Each cloud of rows lies close to a flat space through zero, with a little noise off it, and is much wider in some directions of that space than in others. After each cloud: how many dimensions does that space have?
In the rows, zero is written as 128.

[[198 137 151 205  88 182  65 127 156 181 114 106 105 126 153 119  66 147
  179 142  49]
 [146 136 118 165 169 122  96 130 124 111 131  89 152 165 154 124 112 139
   87 126 172]
 [160 132 125 178 143 129  65 121 154 101  69  70 118 189 144 110 114 171
   95 178 175]
 [130 101 126  76  85 157 148 124 143 141 136 146  92 116 137 130  89 130
  194 168  90]
 [185  96 168 184 124 160  56 133 140 181 123 117 110  90 157 153 100  85
  149 101  33]
 [136 155 111 137 173 132 173 106 176 182 176 161 169 137 157  93  85 118
  151  79 130]
 [160 161 147 158  99 144 122 140 152 150  97 110 102 132  82 125 121 169
  146 172  95]
 [163 165 140 186 113 161 191 163 156 102 186 170 132  79  82 128 161 131
  132 113  61]
 [111 120 127 146 151  92  97  94 152  95 115 111 128 193 141 109 135 145
   98 158 196]
 [ 65 105 113 144 186 124 158 141  87 131 219 154 183 116 152 145 180 101
  108  61 183]
 [ 98 110 118 102 172  96  87 110 123 123 101 109 132 187 131 128 126 135
   85 125 185]
 [170 136 142 200 143 148  89 135 151 159 107  88 150 126 161 122 116 139
  137 132 124]
 [112  73 100  71 125 159  89  96  95 192 132 133 129 124 221 125  59  89
  163 101 130]
 [146 138 133 117 129  93  59  78 135 122 112 130 106 186 135 112  72 105
   85 105 113]
 [131 134 159 174 134 114 122 122 142 156 118  98 134 126 119 134 152 141
  134 160 147]
 [ 83  89  97  46 123 130 181 113  53 130 225 186 147  73 191 144  98  42
  151  48 117]
 [163 141 128 153 149 150 168 136 144 130 228 156 145 120 139 129  87 102
  138  92  85]
 [ 85  83 118  28 111 118 131  99 107 135 135 150 120 117 162 137 119  84
  117 139 138]
 [ 88 111  98  82 140 119 156  78  87 162 147 116 137 141 187 115  97 116
  135 146 216]
 [122 170 156 159 109 125 145 147 208 156 120 117 147 158  89 109 147 202
  191 192 132]
 [104 133 123 101 142 102  70 113 128 169  64 112 120 181 106 120 114 153
  122 116 142]
 [148 135 117 135 136 136 143 154 106  92 123 114 102 141  93 140 120 155
  129 131 126]
 [ 78  76 109  68 138 148 157 131  81 168 169 148 130 104 161 148 116 108
  187 105 142]
 [151 164 140 170 128 124 116 153 188 112  46  97 143 139  92 111 173 182
  105 174 141]
 [127 167 156 144  63 127 184  97 201 153 121 189 106  98  76  97 153 136
  179 155  69]]
 : 13

[[146 100 157 135 143 132 139 129 142 176 117 186 146 146 125  97 126 119
  123  94 115]
 [140 129 135 113 150 144  94 122 148 139 133 145 123 122 127 117 134 137
  111 123 126]
 [136 118 167 127 115 122 103 122 146 112 123 114 139 122 138 115 123 102
  136 150 105]
 [141  61 184 121 150 130 102 122 160 122  92 122 142  81 140  86 130  86
  142 123  95]
 [110 110 124 129 155 126 123 128 125 126 121 107 113  89 120 116 143 134
  132 146 114]
 [157 115 146 132 130 133 126 183 123 122 134 148 140 134 123 127 119 126
  149 141 134]
 [174  86 199 120 124 137 106 185 167 145 129 183 176 148 145  98 108  93
  145 142 120]
 [ 91 167 108 155 122 100 144  95  97 116 132  86  91 122 101 130 147 144
  137 153 101]
 [ 90 159 143 149  93  90 133  83 127 119 135  92 119 143 124 121 134 111
  136 172  88]
 [141 150 141 125 107 129 107 144 143 123 150 140 138 156 136 134 117 126
  133 156 129]
 [120 139 108 116 132 136 118 118 142 131 139 129 122 132 135 137 131 138
  117 129 140]
 [134 116 144 128 139 132 116 136 146 132 129 138 128 121 128 113 129 123
  136 139 117]
 [115 172 170 169 110  91 120  74 116 128 135 105  97 141  88  93 146 122
  144 160  57]
 [ 79 155  71 130 106 113 149 120 119  85 146  69 101 115 139 166 133 135
  149 173 144]
 [126 117 116 111 151 141 115 155 112 120 128 117 133 104 131 141 127 144
  107 139 146]
 [118 158 166 141 110 106  94  80 139 112 131  94 112 129 117 106 138 115
  130 161  78]
 [138 117 142 129 148 135 123 111 127 143 113 139 121 118 118 108 135 126
  118  99 115]
 [143  88 153 113 141 139 112 144 155 134 117 143 149 114 145 112 124 109
  130 126 129]
 [112 119 105 148 177 126 162 142 100 178 127 160 106 117  93 111 149 165
  124 115 122]
 [180 137 109 109 144 171 104 143 125 108 123 138 114 118 123 146 123 147
  116  68 168]
 [111 143 116 117 103 124 113 102 148  96 136  90 122 123 149 146 125 115
  134 151 131]
 [157 102 140 105 133 152 107 153 150 119 122 139 150 118 147 132 116 118
  124 115 147]
 [117 107 124 120 126 128 131 123 132 111 117 106 131 106 140 130 127 116
  134 126 131]
 [112 138 120 138 112 117 141 105 148 121 138 119 109 137 131 125 133 119
  155 145 115]
 [134 112 103 103 132 149 116 139 136 103 121 112 132 107 149 150 122 127
  123 113 163]]
 : 8

[[ 54 174 121 161  76  66 152 165 171 148  37 131 121 129 120 101  95 206
  140  67 141]
 [162 110  83 109 198  93 152 154 130 127 167 141 162 209  77 147 194 186
  173 165 210]
 [ 86  81 138 150 126 168 145 149 126 121 115 151  73 110 137 191 113 140
   96 118  88]
 [107 117 122  94 168 180  87 104  93 118 175 106 127  99  78 189 115 136
  155 118 114]
 [157 145  99 121  93 147 104  76 112 143 157  48  85 136 139 116 129 109
   81 124 103]
 [114 127 143 148 134 111 124 123  86 121 117 179 147 123 129  97 129 190
  149 123  84]
 [159 101 116 110 133 104 139 128 162  97 151 121  77 145 166 149  99 107
  140 136  90]
 [137 125 131 115 150 190 132 113 106 121 117 170  72 160 119 122 146  81
   26 108 104]
 [ 70  94 132 172 145 132 124 136  58 139  94 131 147 140 122 119 206 141
   98 127 173]
 [155 163 137  89 156 177 131 164 184 126 166 116  98 135 142 126  67 141
  162 121 140]
 [ 82 126 190  90 208  84 119 174 114 122 150 125 124 197  98 164 126  85
   38 102 114]
 [ 69 146 126 127 136  90 121 156 106 119  75 196 145 115 139 103 172 182
  141 175 149]
 [161 153 138 179 157 101 188 188 141 185  66 199  98 100 199 116 141 133
   98 131 138]
 [ 76 149 138  99 160 110 108 178 143 122 141 102 104 120 119 221 109 160
   58 235 115]
 [166 174 116  38 128 124  83  99 233 168 183  71 100 117 110 161  52  80
  162 107 152]
 [158  91 134 136 133 118  68 154 138 122 144 151 106  87 101 145 105  93
  179 162  77]
 [ 84  75 151 116 147 134 105  46  97 147 160 136 119 122 122 131 155 120
   71 168 119]
 [ 59  80  86 122 157  99  28  58  52 137 132 128 134 103  15 124 164 115
  212 128 126]
 [ 89 126 107 124 113 154 137 153  79 123 138 117 112 100  76 168 162 140
  135 169  84]
 [104 110 152  71 185 144  70  35 100 128 176  72 126  85 105 123 173 115
   87  63 171]
 [116 149  63 118 104 161 102 137 137 129 132  85 125 121 112 222  96 147
  169 198 139]
 [147 108 126 140 118 137 152 197 162 154 106 195 128 161 168 180 157 161
  141  82 162]
 [ 81 139 156 108 189 162 111 130 102 181 154 127  98 122  91 150  95 120
  115  87 114]
 [102  88 147 125  94  93 137 131 142 122 141 115 129 140 149 105 160 106
  152 110 137]
 [115 191  73 138 127 132 118  96  79 115  93  95 114  69  84  68 129 189
  171 120 120]]
 : 18

[[161 182 125 143 120 139 146 136 178 152 171 155  93 114 137  76 114 109
  153 119 191]
 [130 158  88 141 159 136 150 173 175 127 192 160  80 145 145  79 113 103
  168 129 193]
 [105  85  70  96 177 142 128 178 134  94 170 128 109 161 123 148 112 115
  153 141 127]
 [146 175  83 139 155 151 165 174 196 149 207 166  75 146 128  72  98 110
  170 130 226]
 [118  98 160 130 118 120 113 116  90 106  92 102 171 119 116 156 135 133
  109 130  79]
 [105  79 132 111 136 127 112 124  85 102 107 100 141 136 121 172 136 133
  102 119  80]
 [122 137  96 123 145 141 140 158 139 122 155 131  99 137 139 114 124 112
  146 133 160]
 [104  80 133 108 129 120 107 128  83 100 110 110 161 131 125 173 133 140
  108 152  83]
 [126 113 128 123 132 119 135 130 111 121 110 114 143 135 129 153 139 129
  117 136  97]
 [113 102 165 122 105 121 122 104  84 107  81  97 155 115 123 159 153 139
  100 126  72]
 [159 184 182 154  81 118 131  70 135 165  82 132 151 103 128 109 136 136
  108 125 116]
 [129 149 100 134 162 135 139 166 163 131 161 134  90 135 131  98 121 106
  163 137 161]
 [128 113 135 117 125 123 122 121 120 123 121 123 129 130 134 151 126 128
  110 121 112]
 [130 134 149 136 103 109 116 101 107 137 102 119 147 120 129 139 133 132
  107 124 104]
 [ 73  19 142 103 136 114  97 112  43  80  62  84 196 137 110 226 148 150
   73 138  14]
 [112 101 180 124  91 113 106  83  80 113  61 106 184 112 109 178 158 151
   86 127  57]
 [134 136 177 143  85 107 118  85  91 143  70 122 157 100 115 154 151 144
   96 116  75]
 [118  98 166 125  87 101 117  84  77 122  58  96 180 116 113 178 152 161
   89 132  48]
 [106  99  88 120 173 141 128 163 133 121 162 128 108 157 129 132 127 111
  147 133 152]
 [139 130 110 119 143 135 134 135 139 129 144 129 116 135 134 115 125 125
  135 137 153]
 [ 73  28 100  80 173 124 100 151  67  65  96  71 161 153 116 201 144 139
  101 145  55]
 [134 132 162 137 116 126 120 102 105 129  98 121 146 122 122 130 152 144
  112 132 106]
 [161 162 198 142  62 101 120  57 104 154  63 125 166 106 143 135 139 142
   99 117  84]
 [126 143  72 116 171 153 138 178 165 126 195 152  83 143 132  94 108 104
  163 131 195]
 [101  81  98 110 157 133 119 165 116 105 129 111 128 151 136 160 126 135
  139 134 115]]
 : 2

[[152  33 103 204 124 119 121  83  97 152 132 184 123 155 128  62 132 120
   38 155 105]
 [141  65  98 177  94 110 114  71  88 141 138 167 117 169 122  92 139 119
   71 151  86]
 [102 162 119  66  69  89 107 135 133  91 102  64 108 144 114 193 180 140
  220 131 140]
 [130 114 122 135 112 118 120 117 123 125 125 127 124 140 126 124 141 124
  125 137 116]
 [120 149 139 107 148 120 128 180 177 100 103  89 129  95 137 153 134 146
  196 114 175]
 [139 108 118 142 110 132 123  89  96 140 145 158 128 145 121 119 134 118
   94 141  98]
 [118 146 132 106 114 122 122 129 126 120 124 105 122 133 125 155 145 130
  156 129 129]
 [118 110 118 136 102 107 119 101 116 121 127 122 116 142 126 130 144 124
  138 135 120]
 [116 229 166  55 165 169 156 166 148 134 149 102 153  97 125 169  95 137
  164  93 135]
 [122 130 125 123 102 101 117 122 127 110 114 108 112 137 121 148 155 125
  162 136 134]
 [141 102 119 154 127 140 134  98  93 148 155 162 128 139 127  97 120 113
   77 138  99]
 [132  82 112 159  99 114 114 101 108 127 129 155 116 152 124 105 140 114
  106 142 116]
 [119 117 124 127 129 108 120 137 146 114 106 111 121 121 132 142 144 136
  154 133 150]
 [123 139 131 115 119 122 121 136 133 123 119 115 124 130 123 142 134 131
  149 125 137]
 [129 143 138 110 137 127 135 147 145 117 113 108 129 117 130 140 126 132
  156 116 137]
 [126 147 142 119 136 142 132 138 134 139 145 132 140 126 121 136 117 129
  122 120 117]
 [124 175 147  94 152 144 135 161 147 124 131 113 142 109 130 144 105 139
  149 107 142]
 [123 122 120 128 122 114 112 129 127 114 119 122 121 138 125 136 143 130
  142 134 142]
 [120 106 105 131  83  97 113  83  90 124 136 134 110 168 112 144 159 117
  123 143  99]
 [112 144 111  98  75 102 118  97  98 109 127 107 113 155 105 163 163 125
  160 132 111]
 [128 133 127 133 112 135 122  93 100 142 146 140 127 148 111 126 129 121
   95 134  99]
 [138 107 121 157 139 134 133 118 120 139 144 154 135 127 127  92 117 125
   90 130 128]
 [119 126 115 124 102 107 120 103 109 124 128 118 118 145 113 138 152 117
  137 135 109]
 [151  96 126 169 148 154 143  89  98 163 166 187 143 136 122  81  96 116
   39 130  87]
 [105 152 134  92 136 106 125 175 173  92  91  76 119 106 134 163 147 140
  213 119 181]]
 : 3

[[111 140 117 123 159 122 128 122 134 109 123 160 118 141 141 153 137 132
  130 119 116]
 [121 115  85 122 194  99 112  92 151 101 142 126 153 206 135 153 166 105
  167 142 145]
 [124 107 118 110 193 171 115  94 157 106 119  58  94 132 132 128 127 164
  151  80 154]
 [131 110 148 139  92  83 111 119 116 153 148 123 176 172 131 143 126  78
   93 156 145]
 [120 140 107 127 133 122 149 138 140 129 150 136 161 107 119 110 146 118
  140 140 148]
 [147 127 132 139 129 174 128 124 122 138  90 113  87 101 106 108 116 160
  159 105 138]
 [131 155 134 137 154 114 126 105 139 133 179 130 165 163 113 112 133 103
  163 170 102]
 [134 111 143 123 125 137 121 121 122 127 114 101 104 141 128 131 116 140
  129 119 118]
 [166 129 120 126  80  97 146 154 105 140 149 137 138 152 122 122 127 106
  136 168 101]
 [162 120 128 121 102 130 135 140 119 137 149  97 125 126 129 119 115 124
  120 129 131]
 [123 157 178 140  99 177 149 137 122 160 132 102 110  44 115  95  85 153
   95  89 139]
 [ 47 108  99 115 197  98 108 109 151  81  78 188 124 155 176 207 165 132
   86  82 157]
 [150 119 144 136  91 132 125 135 113 148 122 113 125 120 120 118 114 124
  116 131 133]
 [135 140 116 119 203 176 108  96 163 107 167  79 118 125 131 114 126 152
  157 101 135]
 [151 159 146 155  53 144 143 175 105 165 139 163 150  54  98  74 114 126
  128 170 110]
 [137 113 133 131 119 134 105 123 122 131 114 121 115 132 141 146 120 129
  101 106 144]
 [128 151 158 141 111 149 122 134 105 138  93 174  81 102 138 150  95 145
   95  96 108]
 [116 131 117 134 174 149 104 108 142 111 109 143 114 132 132 139 138 142
  146 114 133]
 [163 145 148 130  62 135 173 163  95 155 119 127  98  98 106  99 100 138
  138 136  97]
 [118 133 129 125 150 160 130 127 132 117 102 130  89 100 130 131 118 160
  131  93 126]
 [134 135 151 121 134 137 136 117 128 133 145  93 110 134 130 125 105 138
  124 112 113]
 [114 133 154 120 158 165 102 114 146 115 145  95 107  99 149 129 103 155
   94  91 118]
 [ 46 129 125 126 228 148  95  81 161  85  74 167 100 135 159 185 145 158
  113  64 150]
 [112 143  55 130 218 146 122 106 168  93 135 154 150 135 119 122 181 136
  200 129 161]
 [164 118  83 127 127 106 136 135 125 123 137 136 145 167 116 124 158 108
  174 161 135]]
 : 9

[[144 135 160 138 137 153 176 138 137 101 141 113 144 146 123 135 122 142
  123 148 167]
 [ 90  61 160 110  96 169 108 142 161 137 107 195  96 129 120 112  64 112
  147 139 143]
 [135 139 122 137 136 114 155 105 120 110 154 114 140 128 124 100 139 128
  132 121 137]
 [132 133 111 135 148 110 132 124 114 129 120 103 137 124 123 132 125 130
  129 131 120]
 [117 121 137 124 113 115 145 102  98 105 161 147 133 128 127  89 126 130
  144 128 139]
 [131  62 136 121 123 151 115 122 141 139 107 140  97 131 122 117 104 115
  145 133 145]
 [104 128 153 133 143 149 165 158 162 131 128 117 122 137 100 158 127 117
  138 158 169]
 [111 120 124 120 105 141 100 122 138 148 111 170 111 121 125 117  89 105
  123 122 105]
 [143 117 153 131 148 148 141 179 157 116 117  95 139 142 141 176 156 163
  126 140 159]
 [127 145 116 131 112 106 148  62  84 109 167 151 133 121 120  60 111 108
  133 115 118]
 [137 135 153 132 121 126 174 107 107  97 174 125 135 140 124 103 152 134
  139 139 167]
 [110 101 149 125 125 135 147 134 136 118 142 135 119 134 120 119 133 129
  147 138 161]
 [112  72 142 106 121 124  88 170 124 131 111 137 117 127 152 159 153 164
  152 133 138]
 [152 197 118 150 143 122 175 105 133 112 162  97 156 130 119 112 149 121
  103 116 128]
 [130 128 105 134 152 102 131 128 120 122 128  95 142 121 131 127 146 142
  132 118 122]
 [142 112 114 138 150 138 139 120 149 144 112  98 111 130 107 131 124 105
  128 130 139]
 [129 145 120 129 124 124 119 125 126 126 130 136 138 123 136 120 119 133
  118 116 109]
 [ 99  84 126 118 119 135 108 126 138 145 110 157 101 121 114 116  93 106
  145 132 128]
 [ 83  37 187  98 104 152 101 195 128 120 105 172 108 139 145 170 113 167
  172 169 170]
 [140  92 118 120 110 138 100 102 133 141 120 150 101 125 132  99 115 111
  130 109 117]
 [136 110 131 122 123 142 111 149 160 136 120 126 117 130 141 138 152 137
  124 113 133]
 [106  82 154 115 111 141 126 131 116 127 126 160 109 133 122 123 104 126
  153 152 152]
 [120 124 107 125 127  98 121  97 100 140 143 125 114 117 119 105 150 109
  143 121 120]
 [107 136 114 125 114 125 115 113 138 140 128 156 122 118 120 104 103 106
  124 112 104]
 [137 135 125 136 145 121 147 126 120 119 134 103 138 132 124 132 137 135
  130 136 139]]
 : 8

[[112 170 166 168 108  86  62  76 125  96 105 171  64 130 162  65 122 103
  142 126 176]
 [124 182 148 161 122  88  88  97 158  88 140 154 107 107 177  54 135 107
  155 134 142]
 [125 115 134 122 126 132 126 130 151 155 155  83 132 126 128 121 151 102
  144 141 128]
 [125  97 155 124 125 161 129 143 121 152 142  83 123 112 121 116 147 120
  139 115 120]
 [121 134 184 189  98 159  94 139 138 139 180  68 114 101 140  60 200  87
  158  63 137]
 [104 129 188 171 112 170  81 125 175 148 201  32 106  87 152  22 191  68
  187  99 115]
 [118 141 125 146 120 107 102  85 115 114 111 169  96 166 121 127 107 132
  129 138 151]
 [112  93 193 119 119 131  88 108 136 169 143  63  74 108 146  76 161  77
  164 149 157]
 [141 121  93 108 128  84 146 100  75 121  66 214 114 189 100 210  81 167
   85 156 167]
 [115 105 131 120 122 129 112 108 121 153 118 115 103 155 110 145 124 112
  124 143 146]
 [132 128 126 140 129 145 137 140 146 132 163 102 147 119 128 111 148 126
  144 118 107]
 [112 123 127 139 120 109 100  71 109 131 110 163  79 184 108 132 103 130
  135 155 158]
 [128 125 148 138 121 144 125 145 127 134 137 104 130 109 133 116 150 117
  130 102 127]
 [122  93 128  94 138 138 138 123 132 158 131  99 120 135 116 141 121 124
  136 164 124]
 [136 146 103 124 132 122 145 150 139 115 119 135 160 119 132 153 125 132
  107 116 118]
 [128 127 142 135 134 149 130 137 171 139 194  68 146  99 144  74 163 108
  173 134  98]
 [114 111 155 134 124 134 104  99 134 146 147 103  96 137 127  94 136 108
  156 144 137]
 [107 162 161 172 116 103  66  60 153 108 156 140  71 141 156  37 131  99
  180 149 152]
 [149 148  90 108 149 113 168 151 166 115 157 127 184 111 144 136 129 138
  136 154  94]
 [120 127 143 113 133 110 109 104 117 122  97 153  95 127 139 115 101 129
  129 153 146]
 [127 142 119 125 136 135 134 143 164 123 155  99 155 103 143 106 140 115
  141 131 102]
 [117 164 166 173 113 126  84 121 169 116 171  89 113  94 166  42 171  80
  167 105 132]
 [130 111 128 125 131 141 137 127  98 130 114 146 121 140 110 145 113 153
  118 122 127]
 [132  87 120  80 141 135 154 142  78 142  69 156 122 135 104 192  89 165
   89 140 134]
 [140 147 125 145 125 126 137 147 129 112 137 138 149 114 136 123 140 136
  124 104 122]]
 : 7
